The rows of a group lie close to one hidden flat surface of 9 dimensions, which passes through zero. Surfaces can cross.
Known rows, each followed by its group:
1 5 -13 23 2 28 -16 10 11 -34 -24 10 13 -16 -8 -6 -> nam
-1 16 -19 15 46 -6 -1 -5 19 -10 -9 3 3 26 -16 -21 -> nam
9 20 9 4 8 -2 -10 -23 -25 -14 14 23 3 -21 9 28 -> fovu
-9 -25 -20 11 -27 -11 26 -2 -1 0 18 -8 -19 21 24 5 -> pok
-8 -21 -12 1 8 -11 10 -3 21 -14 19 -8 -7 12 -6 2 -> Pev
20 -1 3 -14 5 14 -6 15 -5 2 -8 4 10 -11 -10 -5 -> Ful
-21 13 16 17 -6 -2 -16 -16 8 -8 9 14 10 10 9 -7 -> nam
-1 -10 2 7 -20 11 -14 -3 4 -14 -8 -22 -13 14 18 14 -> mit
-2 9 3 5 21 4 -19 12 -27 0 -9 -5 -13 -8 -8 14 -> Ful
-7 18 13 7 4 -3 -3 -5 8 3 -11 5 5 12 10 -6 -> mit
12 -14 -23 2 7 26 4 14 0 -1 7 -4 3 1 4 19 -> mit
9 1 -9 -7 23 -13 -16 -23 -8 -3 17 -3 -8 12 -17 -10 -> Ful
-3 18 11 7 10 7 -19 -5 -13 -12 -5 5 -4 -14 1 14 -> Ful
14 -11 -21 15 -10 1 -4 -7 -15 -8 2 4 -4 16 -6 -11 -> fovu
23 -22 -12 -10 -25 6 -1 -11 -9 -4 7 -1 7 -10 -13 -2 -> pok
0 4 6 1 6 27 -4 30 -16 22 -8 -1 3 3 15 23 -> mit
-15 -14 7 -5 -32 -12 16 -4 5 23 21 3 6 17 13 -11 -> Pev
22 -17 0 -15 -17 9 6 12 13 7 -23 -26 -4 28 4 -19 -> mit
-3 -8 0 2 11 16 -26 13 -26 -10 10 -2 -11 -19 -9 28 -> mit
-7 10 32 -14 -30 -4 -9 -19 2 2 -3 -2 5 -39 8 23 -> pok
24 4 8 -13 -21 -17 23 -2 -8 13 -32 -25 -20 15 15 -5 -> nam
0 20 13 5 -16 10 17 7 6 -7 -27 8 7 -31 23 20 -> Ful
-5 -15 3 8 -12 11 -16 17 -22 10 11 10 1 3 -9 -5 -> nam
6 -11 -17 -5 23 9 4 17 -1 -6 1 -6 -3 -13 -16 14 -> fovu
1 -2 12 6 -11 -35 24 -22 3 -13 -2 -6 -18 13 16 7 -> Pev
21 19 8 -8 7 -8 12 -8 -17 3 -5 10 4 -14 9 15 -> fovu
10 0 10 -6 -10 8 -26 -20 -7 -13 4 5 9 -20 -13 6 -> pok
0 17 -12 5 39 -1 22 20 -13 8 7 18 -1 7 13 0 -> pok
10 20 20 14 -10 -26 10 -7 -18 4 -29 -2 -17 24 8 -14 -> Pev
10 1 3 3 -12 -5 -4 -10 -3 2 -7 2 -1 19 -2 -21 -> mit
-6 -26 -12 19 -12 15 -25 -1 -20 -21 20 -1 -10 4 -3 16 -> Ful
28 8 9 -20 8 5 4 23 1 3 -41 -23 -11 1 3 -7 -> pok
22 11 -2 -14 13 14 17 18 -8 13 -14 4 9 -23 0 11 -> mit
-45 11 42 5 -1 -16 -10 1 8 -1 7 -13 -18 -6 23 29 -> Pev
10 -12 -13 -1 -12 6 4 0 -9 -6 5 1 -1 -14 -3 9 -> fovu
-7 -13 -5 15 -33 7 -11 10 -32 5 -3 -4 -18 0 -1 0 -> fovu
-9 1 37 -14 -12 7 -27 -3 20 -3 6 -2 12 2 8 -10 -> nam
43 -7 5 -25 0 22 -18 5 15 -6 -15 2 25 8 -19 -32 -> Ful
-4 8 -6 17 -17 -16 25 -12 -13 6 2 13 -2 0 12 5 -> Pev
6 14 2 12 -5 7 -7 -13 12 -16 -14 16 18 2 3 -18 -> nam
6 -6 6 -4 -3 -14 7 -14 -8 1 18 -1 -7 15 15 16 -> fovu
22 2 23 -20 -15 9 -26 -12 11 -13 -24 -20 0 0 -2 -9 -> pok
-4 -12 -27 8 40 0 -18 -4 10 -21 5 -18 -12 21 -24 -8 -> Ful
9 -5 -11 6 -10 1 7 -3 -1 -10 -16 -13 -13 13 0 -4 -> pok
-4 -13 -11 13 -7 -4 -4 1 -13 1 13 5 -5 10 -7 -5 -> mit
-21 14 6 2 -1 -13 24 -1 6 15 11 13 6 -15 15 14 -> Pev
13 5 -16 8 -20 -12 31 -25 13 0 -14 5 9 -2 -1 -13 -> pok
12 -1 -8 -3 24 13 -19 2 7 -5 6 8 16 14 -19 -19 -> mit
20 8 5 -4 -9 9 -15 -11 -8 -5 -10 5 7 3 0 -14 -> Pev
18 5 23 -26 -13 1 -2 -4 0 -2 -9 -9 2 -22 8 10 -> Pev
5 14 -4 10 -1 1 -4 -13 9 -16 -20 3 3 6 -1 -17 -> fovu
-18 -2 8 -4 1 -4 0 1 6 3 15 -2 -1 -8 6 16 -> nam
0 13 -4 4 -1 -13 7 -29 -1 -16 6 0 -8 -11 12 16 -> Ful
-17 0 27 -6 -12 -29 14 -7 8 5 5 -8 -12 5 20 10 -> Pev
-17 12 11 13 -5 -1 0 -4 4 3 5 17 11 1 12 -3 -> Ful
-21 -20 -12 -3 -16 8 4 17 20 4 -3 -16 -4 -8 -5 -5 -> fovu
15 0 -17 1 3 -13 15 -21 16 -1 2 2 6 29 -4 -27 -> nam
-10 2 16 -17 20 0 -2 17 36 14 -10 -12 11 15 -9 -21 -> fovu
31 -9 -16 -11 1 7 7 10 -14 -7 -22 -17 -15 -9 -9 12 -> nam
0 8 5 13 7 29 -16 36 3 -8 -37 10 12 -14 -13 -16 -> nam
-12 -3 -14 11 12 2 2 -3 15 -11 10 2 2 6 -2 0 -> Ful
-19 -10 -2 14 14 11 -27 6 13 -18 -7 -19 -11 1 -16 9 -> pok
1 3 -18 10 -18 19 -8 -27 1 -26 12 4 8 -21 13 16 -> Pev
4 -8 6 -1 -17 6 -17 -8 -2 0 -11 -10 1 -9 -19 -2 -> pok
29 19 5 -15 13 6 4 3 -10 -5 -23 0 1 -29 0 16 -> fovu
1 15 -17 19 2 8 20 1 -11 -2 -12 4 -6 -14 17 29 -> mit

New rows, each followed by its group:
9 -2 -3 6 -9 -1 5 7 -22 1 -8 -2 -14 10 10 3 -> pok
-20 -1 24 9 -2 -34 9 -6 -12 1 12 2 -19 9 11 14 -> Pev
13 6 14 -3 0 -8 -2 -13 -8 2 3 4 0 13 11 4 -> fovu
1 11 18 0 -6 1 -6 -3 12 6 -10 -3 8 28 11 -18 -> mit
-12 -1 18 -2 -20 5 -11 12 -6 10 -10 -6 -11 -8 5 1 -> fovu
-15 -20 -14 7 -8 -1 4 2 3 13 13 1 5 -1 -22 -4 -> pok
-1 -3 -3 -7 -12 30 -21 4 10 3 -4 -7 13 -4 0 -9 -> Pev
21 -22 -22 -20 -12 -6 29 -4 26 -11 -11 -23 -6 -6 -5 -7 -> mit
24 5 -1 -33 0 -26 17 -28 -14 17 19 1 -3 -10 -5 -2 -> Ful
4 -6 -10 -12 -8 16 2 -10 15 -6 14 3 14 -21 3 8 -> Pev
21 -1 7 -9 -4 -15 -2 -37 -5 -18 30 24 14 -12 0 7 -> Pev
-47 -22 11 11 -14 -1 -13 14 9 2 2 -33 -28 -3 2 27 -> pok
-2 -14 -1 -2 -19 11 8 6 5 0 16 11 12 -16 7 11 -> Ful
-28 -8 -2 21 -6 -1 -4 19 -9 12 -19 -17 -22 3 -11 7 -> pok
10 6 21 -24 14 -11 -11 -3 19 6 -5 1 15 6 -23 -37 -> mit
-9 -21 6 0 -14 -4 -21 -2 -4 3 17 -5 -5 22 -9 -15 -> mit
15 -12 32 -20 -31 -24 7 -7 -22 -3 0 -12 -25 -11 15 24 -> Pev
-4 -15 1 3 -16 3 -16 -3 6 5 -4 -11 1 20 -18 -18 -> pok
-7 17 -18 23 10 7 4 13 -20 4 -16 15 -1 -15 -12 -5 -> fovu
2 -6 -22 17 -4 6 -5 -3 6 -11 -34 -18 -7 -14 -32 2 -> pok
14 -15 -7 -3 -9 18 -9 -4 -6 2 22 10 15 10 5 3 -> mit
13 -3 18 -16 -11 6 -4 18 -29 -3 4 -8 -19 -7 31 24 -> pok
11 0 -8 -22 10 -18 18 -23 30 -6 5 -17 -2 2 -1 -5 -> Ful
6 0 4 0 -17 -1 4 -2 11 -2 -11 -3 4 11 7 -10 -> Ful
9 -8 -2 -15 -11 -9 17 -5 16 -1 -3 -9 -2 -2 -3 -12 -> mit
9 -2 -3 0 -15 8 11 -8 10 -10 1 11 14 -11 10 3 -> Ful
-13 -4 17 -22 11 -12 11 35 7 27 -18 -21 -11 -8 -17 -10 -> mit
7 7 9 -12 11 -11 -1 -3 3 -1 -19 -29 -21 9 7 9 -> nam
18 -7 4 -6 -13 -11 11 4 -17 8 -13 -6 -13 8 1 -4 -> Pev
-19 33 15 7 12 -30 18 -2 -6 4 -20 7 -12 -26 -4 1 -> mit
-3 -15 -25 -2 -10 27 -4 7 12 22 23 13 28 9 -9 -27 -> Pev
38 3 -24 6 2 13 21 14 -1 -7 -38 7 10 -1 -8 -12 -> Ful
-9 14 12 3 -14 -9 -1 -18 17 6 -19 1 13 -10 -14 -10 -> pok
5 -3 -11 -1 20 3 -7 -2 8 -9 10 7 9 0 -19 -11 -> mit
-5 4 9 -3 -1 9 -5 -2 -7 -7 8 1 -1 -29 12 32 -> mit
-23 -5 9 10 -13 3 2 8 18 5 4 6 10 6 5 -10 -> nam
-20 -31 -38 32 16 -5 16 15 -3 -7 10 -21 -33 38 -3 17 -> fovu
7 -11 -8 4 -27 3 20 -1 -11 15 19 26 17 -6 4 -3 -> Ful
1 0 4 1 1 11 -17 -7 4 -15 -6 -10 -4 5 6 6 -> mit
-20 -14 -16 11 9 3 -13 -14 26 -14 25 1 12 2 -19 -1 -> pok
9 -4 -5 2 -1 31 0 9 12 -4 -11 -13 3 7 26 29 -> mit
2 -11 -17 11 12 -3 -11 3 -22 -3 2 -12 -21 15 -15 -2 -> Ful
10 -9 -6 13 -9 20 -16 15 -32 -6 2 16 4 -11 -8 6 -> Ful
-15 -23 -3 9 -39 12 22 29 -4 14 1 2 0 -3 16 10 -> Ful
-42 -9 18 5 -32 10 -25 5 1 10 23 5 6 -19 1 -3 -> fovu
-24 13 -1 9 -20 23 -5 9 8 14 -15 -9 3 -4 18 -1 -> Pev
-4 -4 -8 8 9 -9 0 0 -18 2 0 -11 -21 10 -2 12 -> nam
3 -32 -21 4 10 0 4 9 -11 -3 24 -13 -18 15 -3 22 -> fovu
14 18 -6 6 24 4 -6 2 -5 -12 -15 6 2 3 -3 -4 -> pok
0 12 23 -17 20 0 -12 -7 12 -6 31 17 14 16 25 -8 -> pok
14 27 13 -3 5 -12 11 -7 3 7 -18 13 10 18 14 -24 -> pok
-1 1 14 -11 -13 -19 -3 -26 -2 -5 22 17 8 -16 -2 -8 -> mit
-16 -10 -5 8 13 10 -27 0 3 2 30 15 14 14 -15 -11 -> Pev
7 5 21 -14 -12 6 5 14 3 18 -7 11 18 -6 5 -12 -> Ful
-4 -15 -22 12 -49 16 -6 -6 8 -14 -16 -7 1 -8 -6 -31 -> fovu
-23 16 -2 20 31 8 -14 30 -16 10 -13 2 -8 -4 -10 7 -> Pev
4 8 12 -5 -1 -2 0 5 -24 14 14 17 7 -2 9 3 -> pok
17 -5 -9 -14 -5 6 2 -8 20 -4 -23 -13 9 -16 -24 -9 -> pok
-13 5 20 11 -9 7 -23 8 -17 0 -2 5 -3 3 8 7 -> Ful
6 4 -4 -6 10 -1 5 9 5 9 -11 0 8 -4 -12 -8 -> pok
3 -4 22 -14 30 -9 -20 17 -5 6 7 2 0 13 -22 -10 -> Pev
-21 17 -1 9 7 6 14 19 -8 11 -12 0 -9 -24 10 24 -> Pev
-7 -38 -3 -5 -17 -1 -5 6 10 -10 9 -28 -21 24 1 2 -> Pev
-32 -3 3 19 13 -13 -17 18 -19 10 8 -1 -21 13 -19 -9 -> mit
23 -19 -23 -14 11 2 5 -5 0 -7 10 -11 -4 1 -14 4 -> nam
-23 -3 -8 12 -6 5 -9 -21 9 -8 34 16 16 -2 7 1 -> Pev
6 -16 -19 3 -20 16 -7 1 -17 5 16 6 6 0 -3 -2 -> Pev
-27 2 18 20 -3 -8 -17 16 -8 1 -15 -19 -29 47 23 -7 -> pok
-3 29 1 4 24 -13 20 7 5 13 -16 15 11 -2 -5 -15 -> mit
-11 11 2 9 -1 -5 3 -8 -7 -12 6 4 -8 -11 22 22 -> pok
-10 3 -9 18 -13 5 21 -8 -4 12 18 20 14 6 28 19 -> mit
3 12 -13 23 30 -3 -7 -18 -2 -27 -4 4 -9 12 3 12 -> fovu
-13 -2 4 -10 -14 29 -14 21 -3 8 -9 -18 -7 -30 10 24 -> Pev
0 7 3 -2 -8 -2 4 -22 18 -19 -4 -5 1 -23 11 18 -> pok
-14 15 -23 31 3 16 -2 32 -39 15 -29 -2 -19 -4 0 9 -> Pev
3 -23 7 -13 20 -11 0 35 -13 27 12 -2 -6 16 -27 -12 -> Pev
-14 5 -2 7 -29 1 8 3 -14 18 2 20 12 -19 -1 -14 -> fovu
8 1 15 -14 -9 -8 9 4 -10 5 -7 -7 -7 -18 7 17 -> Pev
